The rows are grouped in 3 different ways at once. Each group adds its own fixed numbers to the row, and there is some noise. The rows also spread widely along 8 directions, which tell nothing about the answers.
Some rows, each with its group in each grouping after it:
[ -7 -14  -3  -2  19  -3   8  18   0   8 -11  -2  -8  -9  13  -1   1   0
  -4  11   8  -3 -12  -3   3  -9  -3  -5  19 -14  21  17 -17  12  15] | j_708 j_176 teg
[-15   5  18   5   9   7   1 -13   7   1  -7   8 -16  10  -4   5   1  -6
  19  -8  -9  16 -10  -8  17  13  -9  -2  29   4 -10 -16  -3   5   5] | j_150 j_103 medu
[-28   1   2  -6  -2  -4  -2  10  13  -6  -4  -3   6   7 -23 -18 -12 -24
  -2 -11   3  24  -5  -5   8  -4  11  -5  26  17  13   1   1   1  12] | j_150 j_103 Menat
[-14 -12 -10   0  26  10  16  15   4   4 -28   8  -1 -11   4  12  -5  -2
  -6  15  -6  -3  16  -8   0  17  -6  -5   6 -13  24  12 -17  13   8] | j_221 j_886 medu
[-13   1   3  -8  -4  -7   3  19   9   9   8  -9  11  -3 -14 -20 -20 -24
  -4  -5  10   6 -18   0   1 -12  18  -5  18   4  19  -1  -3   8  14] | j_708 j_176 teg
[  1   9 -25  -6   6   6   2   4  10  -7  -4 -12  -3   3  -6  -4   1 -10
 -22  -6  -2  21   9   1  -1  -3   1   7   8  -1  10   7  -1   8   6] | j_273 j_886 Menat
[-14   2  -5  -3   4  15   6   3   7  -6 -12   3   4  -9  -4   1  -3  -9
  -2  -1 -15  -3   9   1   3  12   0  -3   9  -5  12  -3   1  10  10] | j_221 j_176 teg
[ -6   5   7   1  13   8  -4 -11  11   1  -4  -4 -18  12   2   4   3  -5
   7 -10  -6  20  -5  -2  16   2 -10   5  24   4  -6  -8  -9   4  -1] | j_273 j_886 teg
[-13   4  -3   5   5   3  -1   3   9   0  -3  -6 -19   4  -3 -11   0  -7
   4 -11  -5  15  -5   2  11  -3  -6   3  21   4   2 -10  -6  10   7] | j_150 j_886 teg
[ -3   4 -27   0  13   9   5   1   1 -12 -11  -6 -11  -6   3  -2  12  -1
 -17  -3  -6   7  10   4  -1   0 -11   3   6  -9  11   4  -1  15  10] | j_273 j_886 Menat
[-13   5   3  -1   5   2  -1   4  11   4  -2  -4  -9   5  -3 -10  -8 -14
   1  -9   0  16  -9   2  11  -8   4   2  25   7   6  -1  -6   4   9] | j_221 j_176 teg
[ -8  -8   7 -12  21   4  -3 -11  11  11  -1 -11  -9  11   6   1   3  -7
   4  -3   7  12 -15  -6   9   5  -4  -7  26  -3  15  16 -11   8  17] | j_150 j_886 teg
[  5   9 -12  17  -1  -7   6  14  -7   0   1  -4 -23  -9   8 -14   7   3
   0  -2   1   2 -16   6   4 -15  -9   4  16 -11   0 -18  -1  22  12] | j_150 j_886 Menat
[ -1  17 -26   1  -2  12   3  -8   1 -11   7 -10 -10  -4  -8  -9   4  -7
 -12 -16  -9  12  -1   7  -1   1  -5   8   8  -3   0 -13   8  17   7] | j_273 j_886 medu
[ -2   2 -24   5  14  10   7   3   2 -16 -21   3 -16  -5   8   9  15   6
 -13   3 -12  10  12   0   5  -3 -15   6  10 -10   4   8  -4  12   6] | j_273 j_103 Menat
[-12   0   6  -5  -1   4   5  10   4  -2  -9   2  13  -1 -13  -2 -11 -13
   7   1  -5   5   1  -7   4  10   6 -10  14   2  10  -8   0   7  13] | j_150 j_886 Menat
[  1  11  24 -12  -7   0   2   3  13  22  12  -9  16  11 -14  -6 -24 -29
   7  -1   2   6 -16  -4   3   8  20  -4  14   1  14 -13   2   7   9] | j_150 j_176 teg
[  9   3   9 -19   8  12   5  -4  10   5  -8  -2  25   9  -6  22 -11 -12
  -4   8  -7   8   6 -12   1  17   8  -7   7  -6  10   8   0   1   6] | j_273 j_886 Menat
[-21   3   3  -6  12   7   5  13  15  10 -13   0   6   1 -16 -10 -17 -26
  -4  -2  -6   7  10  -3   3  17   9  -3   7   3  28  -7 -10   7   6] | j_221 j_886 teg
[ -9  21   1 -10   6  10   5 -11  12  11   0  -7   1   6 -14 -12  -2 -23
  -7 -10  -8   8   2   0  -1  22   5   0   9  -2  21 -17   5  13  12] | j_221 j_886 Menat
[-10  17 -19   4   8  11   0  -4   9  -3  -1 -11 -25   2  -6 -15   5 -15
 -11 -17 -11  15   7   9   2   6  -8  13   7  -1   9 -19  -1  14   2] | j_273 j_886 teg
[-38  -8  11   7  17   4   3   8   6   1 -21   6 -23  -5   0 -12   4 -13
  11  -1  -5   1  -1  -2  11  11 -12  -5  24   2  16 -10 -13  10  14] | j_150 j_176 teg
[ -3  -4   5 -11   4   8   3   2   5   5  -1  -4  13  -1  -3   4  -9  -7
   4   3  -2  -1  -8  -6   3   7   6 -10  12  -7  13   2  -2  12  15] | j_150 j_886 teg
[-35   1  -1   1  20   6   6   2   3   6 -11   2 -18  -7 -12 -19   5 -17
   1  -7  -3   0  -1  -2   2  23  -8  -4  16  -3  23 -18  -9  15  14] | j_708 j_886 medu

New rows. What belongs after each?
[ -1   0   0  -2  17   5  12  11   6  11 -22   5  -4  -4   6  10  -1  -5
  -8  13  -3   2   9  -6   1  11  -4   0   9 -14  19   7 -10   9  10] | j_221 j_176 Menat
[-19   4 -21   6  15  13  12   7   0  -5 -18   4 -18 -15  -3  -6   5  -9
 -12   2 -10  -3  16   4  -3  13 -10   5   2 -11  15  -9  -5  17   7] | j_273 j_176 medu
[ -1  -8  -9   2   2   1   5  13  -4  -4  -1  -3   1 -13   4  -5   0   5
   1   1  -1  -6 -15   1   5 -12  -2  -6  15 -10   7   2  -4  14  15] | j_708 j_886 teg
[-13 -18   5  -5  10  10   7   1  -2  -8 -15  10   6 -10   0  16  -1   7
   9   8  -6   0  -5  -9  12   4  -7 -11  23  -7  -2  15  -6   4  14] | j_708 j_176 medu
[-23   4  26   2   5   7   2 -13   0   4  -9   8 -15   0  -3  -6  10  -8
  24  -3 -11  -4 -11  -4  11  19 -10 -10  26  -3   1 -28   4  11  17] | j_150 j_176 Menat
[-13  12 -15  -5   2   5  -3   3  15   2   5 -15  -6   7 -14 -19  -7 -21
 -11 -18  -4  20   0   3   2   2   5   6  13   8  13  -5  -1   9   8] | j_150 j_886 teg
[-16   0   6  -9   9  -1  -1   8  15  11   2 -10   2   9 -10 -13 -14 -23
  -2  -6   7  14 -10  -4   6   3  10  -6  20   7  21   2  -8   7  13] | j_150 j_886 teg
[-20  -6   6  -2  10  -2   8  29  16  12 -15   0   8   0 -12 -10 -24 -26
  -5   7   4   8   4  -8   2   5  13  -5  10   4  30   3 -15   7   6] | j_150 j_103 teg
[ -4  -8 -18 -29  16  14   5  -7  10   2  -3 -12  20   3  -3   8  -3 -12
 -22   5   8  10   2  -7  -7  12  10 -11  12  -9  26  39  -2   8  23] | j_150 j_176 medu
[-17  -6   0   5  14  16   7   2   2  -8 -23  10 -15 -10   6   8   8   0
   5   3 -16  -5  12  -1   9  13 -15  -1  11  -9   4  -9  -9  10   6] | j_273 j_176 teg
[-17   9  10  -5  10   9  -5 -20  13   4   0  -8 -17  14  -5  -5   8 -14
   7 -15  -8  17  -6   0  13  12  -6   2  26   6   3 -10  -1   5  10] | j_150 j_176 teg
[ -5   7  41  -5   7  -6   0  -7   9  30   9  -3  -7  11   2  -9 -13 -21
  21  -1   8   2 -36  -6  13   2   8  -7  32   0  11 -19  -7   6  13] | j_221 j_176 teg
[ -8  -4  16  -4   8   3   3   0   3   7  -3   1  -1  -1   5   2  -1  -4
  15   2  -1  -3 -19  -8  10   3  -1 -11  21  -6   8  -3  -6  12  15] | j_150 j_103 teg
[  7   2  16  10   4  -3   7  15   5  11 -13   6  -6   6   1   9 -12  -4
  10   8  -5  12  -5  -7  12   0  -2   2  16  -2  -4 -13  -9   6   0] | j_150 j_886 Menat
[ -6  -2   7   1  21  -4   5  11   9  23  -4  -8 -17   5   8 -10  -5 -14
   0   5  10   5 -15  -4   3   4  -2  -3  18  -8  24  -2 -18  16  11] | j_150 j_886 teg
[ -1   4   3   3   2  11  11   6   0   0 -19  11   6  -9   0  13   2  -1
   6  11 -18  -7  10  -7   2  18  -6  -4   2 -14   5 -13   1  14   9] | j_150 j_103 Menat
[  8  13  -3   6  -1   7   5  -2   3  -4  -7   2  -8   0   4   7   3   3
   0  -3 -12  13   0   1   9  -5  -4   8  16  -6  -9  -6   3   7   4] | j_221 j_176 Menat
[ -6   2   0 -17   6  15   2 -15   4 -11  -8  -1  15   2  -6  14   3  -6
  -1  -3 -12   5   6  -6   4  17  -2  -9  11  -5   6   3   6   6  13] | j_273 j_886 Menat
[ -2  16 -15   1  -1  11  10   7  -1   4   0  -6  -4 -14  -4 -14   2 -11
  -9  -5 -12 -10   2   9  -8   9   1   5  -3 -16  16 -21   5  22  11] | j_708 j_176 teg
[ -9  -7   3 -21   3  12   1  -3  16  -6  -6  -1  31   9 -19  16 -19 -14
  -4  -1  -3  23   3 -11   8   7  12  -8  20   8   3  24   0  -7   8] | j_708 j_176 medu
[-11  11   4 -17  19  10   5 -16  13  21   0 -13  -8  11  -5  -5   2 -23
  -8  -5   5  11  -6  -5  -3  26   3  -3  16  -7  26   1  -3  11  18] | j_150 j_176 medu
[  1   2  -7   8  14   6   4   8   8   4 -13  -2 -20   2   8   6   4   1
  -5   0  -9  13   5   1   9  -2 -10  12  14  -8   1  -1 -12   7   0] | j_708 j_176 teg
[-17  -1  16   0  12  -1  10   4  -2  13  -2   3  -7  -8  -4 -12  -8 -15
  11   5   7  -8 -21  -7   5   9   0 -10  19  -8  17 -18  -8  16  13] | j_273 j_886 medu
[ 11   2 -14  -1  17  11   2  -4  11   1 -10  -6 -15   6  15  15   6   4
 -11   0  -7  18   4   0  10  -5  -8   9  17  -8   1  19 -10   5   3] | j_221 j_176 teg
[-23   6   0   8  15   4   4   2   2   5  -9  -1 -31  -8   2 -18  13 -10
   3  -9  -7  -2  -5   6   6   9 -13   2  17  -6  13 -22  -8  17  11] | j_708 j_176 teg
[-23   2  10  -2  14  -3   6   9  11  16  -5   1  -7   3 -11 -15 -17 -23
   3  -2   8  12 -12  -6   6   7   6  -4  24   7  21  -9 -13   7   9] | j_221 j_886 medu
[  2   3   8 -14  -9   7   5  -4  -1  -3   2   1  26  -3  -8   6  -4  -7
   6   3  -5  -7 -12  -7   0   8   9 -15  11  -8   7  -3  12  13  20] | j_150 j_103 Menat
[-30   7  22 -10  13  12  -1 -18  16   7  -5   3  -5  12 -15  -2  -5 -23
  10 -12  -6  17  -4  -7  12  24   1  -4  28  10   7  -9  -2  -1  10] | j_221 j_176 medu
[-17   1 -19 -13   1  15   0 -10   5 -14   3  -7   9  -2 -14  -6   2  -8
  -4 -13  -6  13   0  -2   1   8   1  -7  16   2   7   6   9  10  19] | j_150 j_886 medu
[-22   4  39 -11   8   2  -2 -19   6  10  -1   2  -2  11 -10  -6  -3 -19
  23  -7  -1   4 -22 -11  14  17  -1 -15  32   7   7 -22   1   5  14] | j_273 j_886 Menat
[-12   4 -15 -13   0  23   2 -20   3 -17  -1  -2   9  -3  -9  10   9  -1
  -2 -10 -16   8   7  -1   3  15  -4  -5  14  -4  -4   6  12   8  16] | j_150 j_176 medu
[-29  -1  -1  11   8   2  -4   8   8 -11 -10   1 -24   3  -7 -14  -3 -11
   8 -14  -5  21  -3   1  18  -9 -10   3  28  14  -2 -13 -10   5   0] | j_273 j_886 teg
[-27  -7  17   0   3  -3   8  14   2   4  -8   9   3  -8 -11 -11 -17 -17
  13   3   7   2 -17  -5   9  -2   7 -11  29   4  12  -7  -7   6  12] | j_221 j_176 medu
[ -9   7   7  -1  17  -1   3   3   9  21   1  -8 -17   4   1 -17  -3 -18
   1  -4   6   5 -16  -1   5   4   0   0  21  -4  24 -11 -12  13  11] | j_221 j_886 teg
[  7  20 -26  -7  -5  18   7 -13   1  -7   7  -6   4  -7  -6  -1   5  -5
 -13 -10 -12   4   1   5  -5   6   2   5   2 -11   6  -5  13  19  12] | j_221 j_103 medu
[  1  -9   0   8   4   8   5  15   5  -6 -20  10   0  -5   3  18  -6   7
   6   7 -16   6   7  -3  14  -3  -7   3  13  -6  -8   3 -10   3  -1] | j_708 j_176 teg
[ -4  -9 -13  -4  26   4   7  16  16   9 -21  -6  -8   5   9   7  -3  -9
 -17  11   3  14   8  -7   2   3  -2   2  10  -7  25  27 -21   8   7] | j_150 j_103 teg
[-27   5  -4  -9   0  21  -5 -30   0 -23   3   0  -4  -4 -14  -3  12  -3
  10 -22 -16   9  -4   1  11  14 -11  -7  24   5  -7 -14  13   9  16] | j_273 j_886 medu
[ -2   7 -10   8   8   6   4   1   8  -2  -9   1 -16   7  -1   6   0  -3
  -2  -4  -6  23   1  -4  10   0  -8   9  18   1  -6  -3  -6   7   0] | j_150 j_103 medu
[  8   8 -12   6 -11   7  11  18  -1 -10 -10   7  13 -13  -7   7 -12  -1
  -1   3 -16   1  10   1   3  -3   4   4   2  -5  -2 -11   4  10   2] | j_221 j_886 Menat
[  9   1 -19  10   7  -6   8  26   5   1 -13  -2 -10   1   3   2  -8  -2
 -11   8   1  17   5  -1   3 -13  -2   8  10  -4   5   7 -11  10   3] | j_150 j_886 Menat
[-17   7   1  -7  12  13   1  -6  15   4  -8  -1  -1  12 -16   1  -9 -19
  -2  -9  -9  25  10  -7   7  23   1   1  14   8   8  -5  -4   4   4] | j_150 j_886 medu
[ -4  -2   4   2   3  -8   6  25   8  12  -3  -4  -1  -3  -1 -11 -20 -17
  -4   7  11   4 -14  -1   3 -16  11  -1  15  -2  17  -1 -12   9   4] | j_273 j_176 teg
[  5  -3  -6   0  -2   8   1   3   5  -9  -3  -2   6   0   2   9  -3   2
   2  -3  -7  11  -5  -3  10 -10   0  -1  16  -2  -5   9   0   7   8] | j_150 j_103 teg
[-28  -2   7 -18   5  13  -1 -11   7 -10  -8   0  17   2 -19  -1   1 -13
   4  -8 -12   6   3  -7   6  22   2 -15  19   4  13  -1   7   4  20] | j_708 j_886 Menat
[-28 -13  10   2   5   2   4  15   1  -2 -11   5   2 -10  -7 -10  -9 -10
  15   1  -2  -6  -9  -5   9   5  -1 -14  19   0  14 -10  -7  13  16] | j_150 j_886 teg
[ -7  22 -11 -15   7  15   4 -17   5   5   3 -11   1   3 -16 -10  10 -19
 -13 -13 -15   6  10   2  -6  30   0   1   2  -8  21 -20  10  15  16] | j_708 j_886 Menat
[ 15   1   7  12   3  -3   9  18   5   8 -15   5  -5   3   8  15  -9   1
   3  13  -2  10  -1  -5   8  -5  -2   6  14  -9  -5  -1  -7   7   2] | j_150 j_176 Menat
[ 14  -6   0 -20  11   4  10   6   5  15   2  -8  25   1   1  13 -19 -11
 -10  16  13   1 -11 -12  -6   4  15 -11   6 -14  21  21  -7  10  12] | j_273 j_886 medu
[ -9 -13  18 -15  12   9   4   0   4   8  -9   4  21  -4   0  11 -11  -6
  12  10  -3  -9  -8 -11   7  14   6 -18  16  -8  19   8  -7   7  16] | j_221 j_886 teg
[-11   3   1  12  -7   1   3   3  -9 -11  -1   4 -11 -10  -1  -9   9   3
  16  -7 -10  -3 -15   2  12  -5 -12  -5  22  -4  -7 -24   8  16  15] | j_150 j_886 Menat
[-22 -12   7   2  18  -9  -1   6   8   2  -5  -1 -16   9  -3 -10  -5  -8
   5  -4  15  27 -24  -8  15 -16  -2  -3  42  11   4  14 -17  -1   9] | j_708 j_103 medu
[-24 -15   1  -8  18   5   4  19  19  -1 -23   2   7   5 -10   5 -15 -16
  -7   4  -2  20  14  -8   9   4   5  -2  18   8  18  21 -18  -5   3] | j_708 j_176 teg
[ -5 -18 -10  10   7   6   6  13 -10 -17 -15   7  -8 -18  14   9   8  19
   9   5 -10  -7  -8   0  13 -12 -17  -6  21 -12  -6   5  -7  13  13] | j_708 j_886 teg
[ -2 -13  25 -13  21  12   2 -15  10   9 -12   5   9  16   4  29  -5  -2
  16   8  -3  13  -5 -17  14  22  -4 -12  27  -3  -1  16 -10  -1   9] | j_150 j_886 medu
[ -7  18 -11  10   3  -3   3   2   4   3  -1  -6 -30   4   0 -19  12 -10
  -5 -12  -1  16 -11   4   5  -5  -8   9  20   0   5 -18  -1  15  10] | j_150 j_103 Menat
[ -1  10  14  -1  -3  12  12  -3  -2   3 -12  11   9  -9  -5   8  -1  -6
  12   6 -19 -13   1  -5   3  22   0  -6   5 -14   7 -24   6  14   9] | j_221 j_103 Menat
[ -4  -1 -25  -8  13  17   7   3   8 -11 -21  -3   6  -3  -3  14   6  -2
 -18   3 -15   9  27  -4  -2  19  -6  -2  -1  -9  15  15  -1   9  11] | j_150 j_886 Menat
[  4   4   7  -8  -4   7  -1 -14  -4  -8   4  -2   7   0   1   8   4   3
   9  -3  -6   1 -16  -3   8  -1  -4  -9  19  -6  -7  -7   9  10  14] | j_273 j_886 Menat
[ -7  -7 -11  -1  17  13   1 -18  -2 -11 -11   4 -19  -4  16  14  19  16
   3  -2  -5   8 -10  -1  14  -3 -19  -3  31  -9  -7  19  -4   8  16] | j_221 j_176 medu
[-23  -6  19   8   7  -7  10  24   8  12 -17  13  -4  -4 -10  -7 -24 -19
  12   8   5   7  -9  -8  12  -2   7  -4  25   5  12  -9 -16   2   4] | j_221 j_176 medu
[  0 -11 -12   5  17   1  11  14  -6   3 -11   1 -10 -12  12   4   1   8
  -2  13   7  -3 -10  -5   3  -4  -8  -7  15 -16  12  11 -12  17  16] | j_150 j_886 medu
[-15  13 -15   1  -1  10  -1 -11   6 -15   2  -1 -12   1 -12 -10   4  -7
  -2 -21 -10  23  -6   4  11  -4  -3   5  23   8  -6  -8   6   7   5] | j_221 j_103 medu
[  1  11  13  -4  -2 -13   2   7   5  17  12  -8  -5   6  -2 -20 -11 -18
   1  -2  17  11 -35   0   4 -18  12  -3  31   2  12  -5  -1   9  17] | j_221 j_176 Menat
[-14  -5  -4   8   3   1  11  24  -3   1 -10   6   1 -21   0 -12  -9  -6
   5   6  -3 -15  -6   2   3  -3   1  -7   9  -9  19 -10  -7  19  12] | j_221 j_886 teg
[ -3  10  -3  -1  14  14  -2 -28   1  -2   2  -3 -22   5   6   6  17   6
   6 -13 -10  13 -12   1  12   9 -18   3  28  -5  -8  -7   1  10  11] | j_221 j_886 medu
[  6   0  -8 -19  15   8  -5 -22   8  -9   1 -13   2  14   5  12  10   3
  -8  -5   3  22  -9  -6   7  -5  -5  -5  26  -1   1  27   3   2  15] | j_273 j_886 Menat
[-17 -11   1   2  -3  -3   7  35  10  -4 -13   8  22 -10 -15  -8 -32 -17
   2   4   0   7   2  -4   8 -12  16  -8  14   9  14   4 -10   4   4] | j_221 j_886 teg
[-21  -4  17  -8   3  -1  12  23   7  14 -15   7  22  -5 -18  -9 -22 -28
   6  11  -1  -8   4 -10  -2  22  16 -15   6  -2  30 -14  -5  11  15] | j_150 j_886 Menat
[  0   4  -1  -4   3  17   7  -3   4  -5 -13   8  11  -2  -9  19  -5  -2
   2   0 -19   8  11  -8   6  18  -2   1   6  -6  -4  -4   2   5   2] | j_708 j_103 medu
[ 12  10 -31  -2  15  19  10  -2  10  -2 -15  -5  -5   1   3  19   6   0
 -23   3 -14  15  24  -2  -3  17  -7  12  -5 -16   8  12  -5  12   2] | j_150 j_103 medu
[ 20  18 -11   0  -9  13   8   6   6   1   1  -5   8  -4  -3  10 -10  -6
  -9   1 -17   0   9   5  -2   4   5  10  -8 -14  -2 -15   6  13  -3] | j_273 j_176 teg
[-17  10 -16   5   5   3   2   2   4  -1   4  -8 -18  -1 -11 -18   0 -13
  -5 -15   2  18  -7   2   4  -1  -4   3  21   3   7 -12  -1  14  11] | j_150 j_886 medu
[-12   5 -22  12   5   2   4  16   5 -12 -14   0 -18  -3  -5  -7   2  -3
 -10  -7  -9  20  13   3   6  -6  -9   9  12   3   3  -4  -4  10   4] | j_150 j_886 Menat
[-20   9   3  -1  20  10  -2 -15   5  10  -1  -8 -29   4   1 -16  16 -11
   4 -14  -6   5  -8   2   7  19 -14   1  21  -5  13 -20  -6  15  14] | j_708 j_886 teg
[  4   8  20   0   2  -2   2  -3   4  15   8  -2  -8   4   1  -5  -3  -7
  13  -3   1   2 -28  -5  10  -1   0  -2  22  -5   3 -16  -5  12  10] | j_708 j_103 teg
[-12 -11   7  -1  19   3  -1  -2   2   0  -8  -3 -17   0  11   0   6   2
   8   1   4   4 -15  -4  12  -5 -11  -7  28  -4   8   6 -14  10  13] | j_273 j_886 teg
[-16   5 -14  14   1   6  -3   2   1 -17  -3  -1 -25  -8   0 -12   8   4
   5 -16 -12  12  -6   9  14 -15 -15   6  25   4  -8 -12  -1  11   7] | j_221 j_886 teg
[-17  -6   0   2   5  11   2   5  10  -9 -17   5  -2   0  -3   8  -3  -5
   5  -2 -14   9  12  -3  13   7  -5   0  15   2   0   0  -4   4   5] | j_150 j_176 teg
[ -3  -9   8  16  11  -6   9  21  -2   3 -21  11 -16  -5  11   8  -2   6
  13  14  -2   3  -6  -8  13  -3 -12  -2  20  -7  -1  -6 -13  10   6] | j_150 j_886 Menat
[ 20   3   4  -2  10   6  12  19  14  19 -16   2  11   3   6  22 -20  -9
  -8  17  -8   5  10  -4   3   6  10   7   0 -12  11   7 -14   4  -4] | j_221 j_176 teg
[ 10  17 -27   5  -5  12   5   8   9  -4  -2  -9  -2  -1  -8   0  -5 -10
 -15  -9 -18  12  18   6  -1   4   0  13  -6  -5   2 -10   2  16   0] | j_150 j_886 teg
[  5   1   5   0  11   0   7  16  12  15 -11  -2  -3   4   1   4 -13 -12
  -4   6  -2  10   0  -2   5   1   5   6  10  -6  10   1 -14   5   1] | j_708 j_176 teg
[-11 -19  21   4  15   0  11  21   2  10 -24  14   6  -7   5  13 -12  -3
  14  19  -4 -10  -6 -13  10   7  -1 -12  14 -10  14   1 -19   8   7] | j_708 j_103 teg
